The rows come from 4 hidden closed curves, with some noise, and rows from the same curve form a group. Each curve winds through 4 dimensions. The rows are also pushed far along 3 directions, which tell nothing about the answers.
Known rows, each followed by its group:
[-41  13 -24 -76  -4 -11 -28  12  12  40 -64 -73 -42  28  30  17 -25]  z546
[-66  -2  -4 -93 -49  18  12  40  -7  58 -21 -39 -28  14 -27  34  10]  z16
[ 24   8  23  30  30 -15   7 -27  33 -25 -41 -56 -29  16  43  14 -69]  z546
[-48 -16 -14 -57 -20  -3 -16  21 -36  41 -33 -17 -29  10  -8  26  23]  z490
[  6 -19  40  39  -2  17  35   8  15 -53  17 -31 -17  34 -11  35 -36]  z490
[-38   4 -40 -77 -32   0 -26  10 -31  76   1  17  14 -28 -36 -54  79]  z888
[ 21   7   3  30  -7   6  11  -4   2  -5  55  26  42 -39 -29 -59  38]  z546
[-12 -23  -5   6 -34  25   7  53 -27 -30  79  53  33 -26 -56  16  73]  z16
[ 32  15  20  35  36 -15   7 -33  40 -25 -37 -53 -20  11  51   4 -73]  z546
[ 33  40 -34 -10  -2 -31 -30 -34  35  34 -15 -28  35 -38  29 -89  20]  z546
[  5  36  -8 -23 -10 -13   2 -45  28  59 -22 -18  21 -15  -2 -71  -2]  z490
[-15 -11 -16  -5  -3  14  -6  27 -25  -8  35  42   8  -2 -22   6  33]  z546
[-27  22 -22 -41 -10 -31 -15  -2   5  42   1 -17  31 -41 -12 -34  27]  z888
[ 17 -15  10  31  31   9 -11  10  -6 -45   2  -9 -23  13  25  21 -21]  z888
[-40  -3  -1 -75 -13 -11  -6  -1  -1  63 -73 -47 -38  17   4  21  -9]  z16
[-23   3   3 -12 -22  15  19  -1 -34  40  37  44  22 -30 -44 -32  35]  z490
[  4 -19  10  46   0  21  16  21 -27 -43  87  61  39 -22 -47  -9  40]  z16
[-20 -11  23   5   3  13  22  16  17 -33 -11 -55 -40  48   9  52 -60]  z490
[  1 -13  -2  21  -2  14   7  34   1 -51  44   5   4  13 -14  30   9]  z888
[-15 -51  25  35  24  28   6  47 -31 -78  25 -10 -41  49 -12  80 -18]  z16
[-43   9 -15 -62   0 -21 -28  18  18  20 -51 -78 -31  22  30  41 -29]  z16
[  5  24  13  -8   9   7  16 -22  38  12 -40 -39 -30  22  38   9 -71]  z16
[ 16  28 -14   0  10  -6  -7 -31   4  37  12  26  29 -40   1 -73  17]  z888
[ 11 -38  24  29   7   0  19   2 -19 -27   5  25 -10   6 -27  26  13]  z888
[ 16  -3  -5  36   7   7  -6  24   6 -54  47   6  15  -2   3  10   0]  z546
[ -1 -44  38  41  14  -8  22  23  -8 -71   2 -15 -24  23 -15  83 -17]  z888
[ 46   9  30  70  49 -16   3 -20  46 -73 -24 -34 -10  15  59  40 -82]  z16
[ 38   0  21  75  31   3  13   0  35 -91   9 -30 -16  36  47  44 -75]  z490
[ -6   5 -17  -4  -7   1 -14  29   2 -17  28  -9  13  -5  -2  -3  20]  z546
[-11  20 -34 -30  -7  -2 -23   9   5  19  12   1  16 -13   7 -28  23]  z546
[  1  23   4  10  13  -3  13  -1  44 -30  -3 -47 -15  19  29  21 -62]  z888
[-36 -17 -13 -62 -26  -2  -6  21 -20  39 -26 -11 -24  20 -27  10  34]  z888
[ 20  33 -31 -16  -3   5 -14 -35   7  54 -15  31  12 -10  18 -75  15]  z490
[  5   4 -12 -35  15 -25 -18 -22  21  21 -76 -51 -36  28  37  14 -29]  z888
[ -3 -40  24  13 -19  15  23  16 -16 -23  24   4   1  19 -51   9  38]  z490
[ 10   0  -8  13   2   1   0 -13 -22  15  44  59  44 -36 -39 -57  47]  z16
[  6 -36   8  17   6  -1  -5  10 -35 -17   8  36   0  -4 -28  16  41]  z546
[ 58  18   9  89  33  17  15 -30   2 -43  51  73  29 -22  21 -27 -25]  z490
[  9  39 -36 -34  23 -16 -32 -34  20  50 -37 -11   4  -2  37 -67 -10]  z16
[ 50   1  30  82  18  12  34 -20  30 -63  32   5  11  14   5  -3 -39]  z490

New rows. What belongs after each?
[-29  18 -39 -62 -14  -7 -32   9  -8  53  -4 -14  11 -22  -2 -44  37]  z888
[-47  -6  -6 -31 -28   2   3  31 -40  33  59  18  33 -55 -59 -27  59]  z888
[-19 -15   7  20 -18  10  15  17 -52   0  70  68  37 -46 -55  -5  51]  z490
[ 44  26 -21  -1  16 -12  -3 -40  47   5 -48 -12 -13  34  43 -25 -31]  z888
[ 50 -21   1  47  16   2  -3  -8  -9 -39  18  58  13  -1 -11  -8  38]  z888
[ 19  24   2  14  42 -28 -13 -35  37  -5 -39 -45 -10  10  51  -7 -66]  z16
[ 38   4  13  36   4 -10   8  -6  22 -25   4  22  23 -26   5   7  -1]  z16
[  7  20 -12 -29  -6 -20  12 -22  45  21 -48 -27 -14  31  10   2 -25]  z888
[  1 -33  26  20   1  -4   7  10  -6 -38  -9 -21  -9  19 -18  37   2]  z490
[-35  14 -19 -47   9 -17 -17  -3  -6  41 -32  -1  -8   6  12  16 -13]  z546
[-14 -30  -8 -17  -7  -2 -13  17 -46  10  10  45   6 -15 -40   7  62]  z546
[ 15  -8  -1  36  25   6 -16  20   3 -58  25  -9  -8   3  26  20 -18]  z888
[  6  -8   5  -1  -3  -9   0  -9 -15  18   2  13  13 -25 -22 -29  38]  z546
[  5  31 -21 -36   2 -18 -25 -14  47  25 -55 -89 -22   9  53 -32 -33]  z546
[ 77  32  -7  56  15 -15  -4 -36  42 -22  16  52  60 -46  26 -51   9]  z16
[ 22   9  25  23   7  -6  17   4  40 -35 -19 -34 -10   4  30  44 -59]  z16
[ 50  15  -2  38  21 -25   0 -37  30 -14  -7  22  25 -11  12 -31  -4]  z888
[ 15  14 -15  -9  13 -14 -24 -17  25   3 -49 -34 -20  24  48  -1 -29]  z490
[ 23  22  16  21  10  -5  18 -32  38  -4 -10 -28   4   9  14 -25 -40]  z490
[  7   0  17  32  38  11   7   2  16 -47 -17 -20 -42  49  47  64 -82]  z546
[ 28 -16  21  26   4  -3   4  10  10 -36 -17   3  -6   0   6  45  -6]  z16
[ 42 -33   0  48  11   9   1   4 -22 -42  31  69  14  -1 -29  -5  56]  z888
[ 19 -37   3  38 -11   6  -1  21 -21 -45  50  42  30  -8 -45   2  67]  z490
[ -8   7 -23 -45 -34  -1  12 -14  -2  56  -1  35  20  -6 -46 -46  58]  z888
[ 18  27 -26  -7  35 -11 -27 -29  22  12 -27 -14  -4  11  43 -41 -24]  z16
[  7  20  16   4  19   4  14 -22  28   6 -32 -29 -25  19  30   3 -62]  z16
[-43  17 -11 -51 -27 -25  -7   9  11  37  -8 -55  12 -11 -13 -11   9]  z490
[-36   5 -16 -52 -13 -15 -21  28  11  15 -31 -81 -21  11  14  15  -3]  z546
[ 15 -29  18  25  -7  -4   6  19 -12 -35  22  31  16 -22 -27  35  34]  z16
[ 18   0 -13   2  -4 -23  -4 -19   0  17   8  39  35 -27 -24 -36  46]  z888
[ 52  15   3  73  47  14   9 -27  19 -48  21  58   5  12  35  -6 -47]  z546
[ -9 -33  -2   7 -10  -1  -1  42 -19 -41  30   9   5   3 -34  42  40]  z888
[ 11 -21  -9  30   6  23  -6  24 -30 -39  55  69  17  -1 -22   5  42]  z546
[-26 -12  25   9   5  21  22  12 -13 -19  -5 -20 -45  34  15  57 -59]  z490
[  5 -51  10  25   3  20   0  28 -47 -40  30  54  -7  12 -35  38  47]  z546
[-66 -18  14 -50 -29  18  26  39 -29  28  17 -26 -23   7 -48  31  10]  z888
[ 53  28 -24  40  20 -12  -9 -17  50 -42  12  11  24   6  33 -22 -16]  z888
[-11 -40  34   4 -11   8  21  19  -5 -28 -12 -40 -27  41 -29  45   0]  z490
[-18 -23   5 -15 -11   9   8   6 -41  29  21  36   9 -18 -50 -14  48]  z16
[ 30  31  -9  23  -9  -4  10 -34  25  13  43  28  57 -35 -15 -85  21]  z490
[-68  11   1 -71 -28  -3  11  18   4  48 -22 -83 -29   9  -8  11 -26]  z546
[-34 -28  20 -14  -5 -14   2  13 -27   6 -23 -26 -26   5 -12  52  -4]  z490
[ 42  18   1  33  32  -5   4 -46  20   1 -21  17  -2   2  31 -32 -36]  z546
[ 23 -11  -7   2  11  -9  -5  -8  17 -18 -38  -6 -20  35  14  19  -4]  z888
[  3   8  -5 -15   2 -22  -9 -27   5  30 -28 -14   9 -13   4 -27   8]  z490
[ 11  26   8  13  36 -14   4 -32  27   4 -36 -18 -15   9  44   6 -71]  z546
[  6  56 -19 -21   8 -26  -8 -41  44  47 -20 -41  22 -30  33 -63 -31]  z546
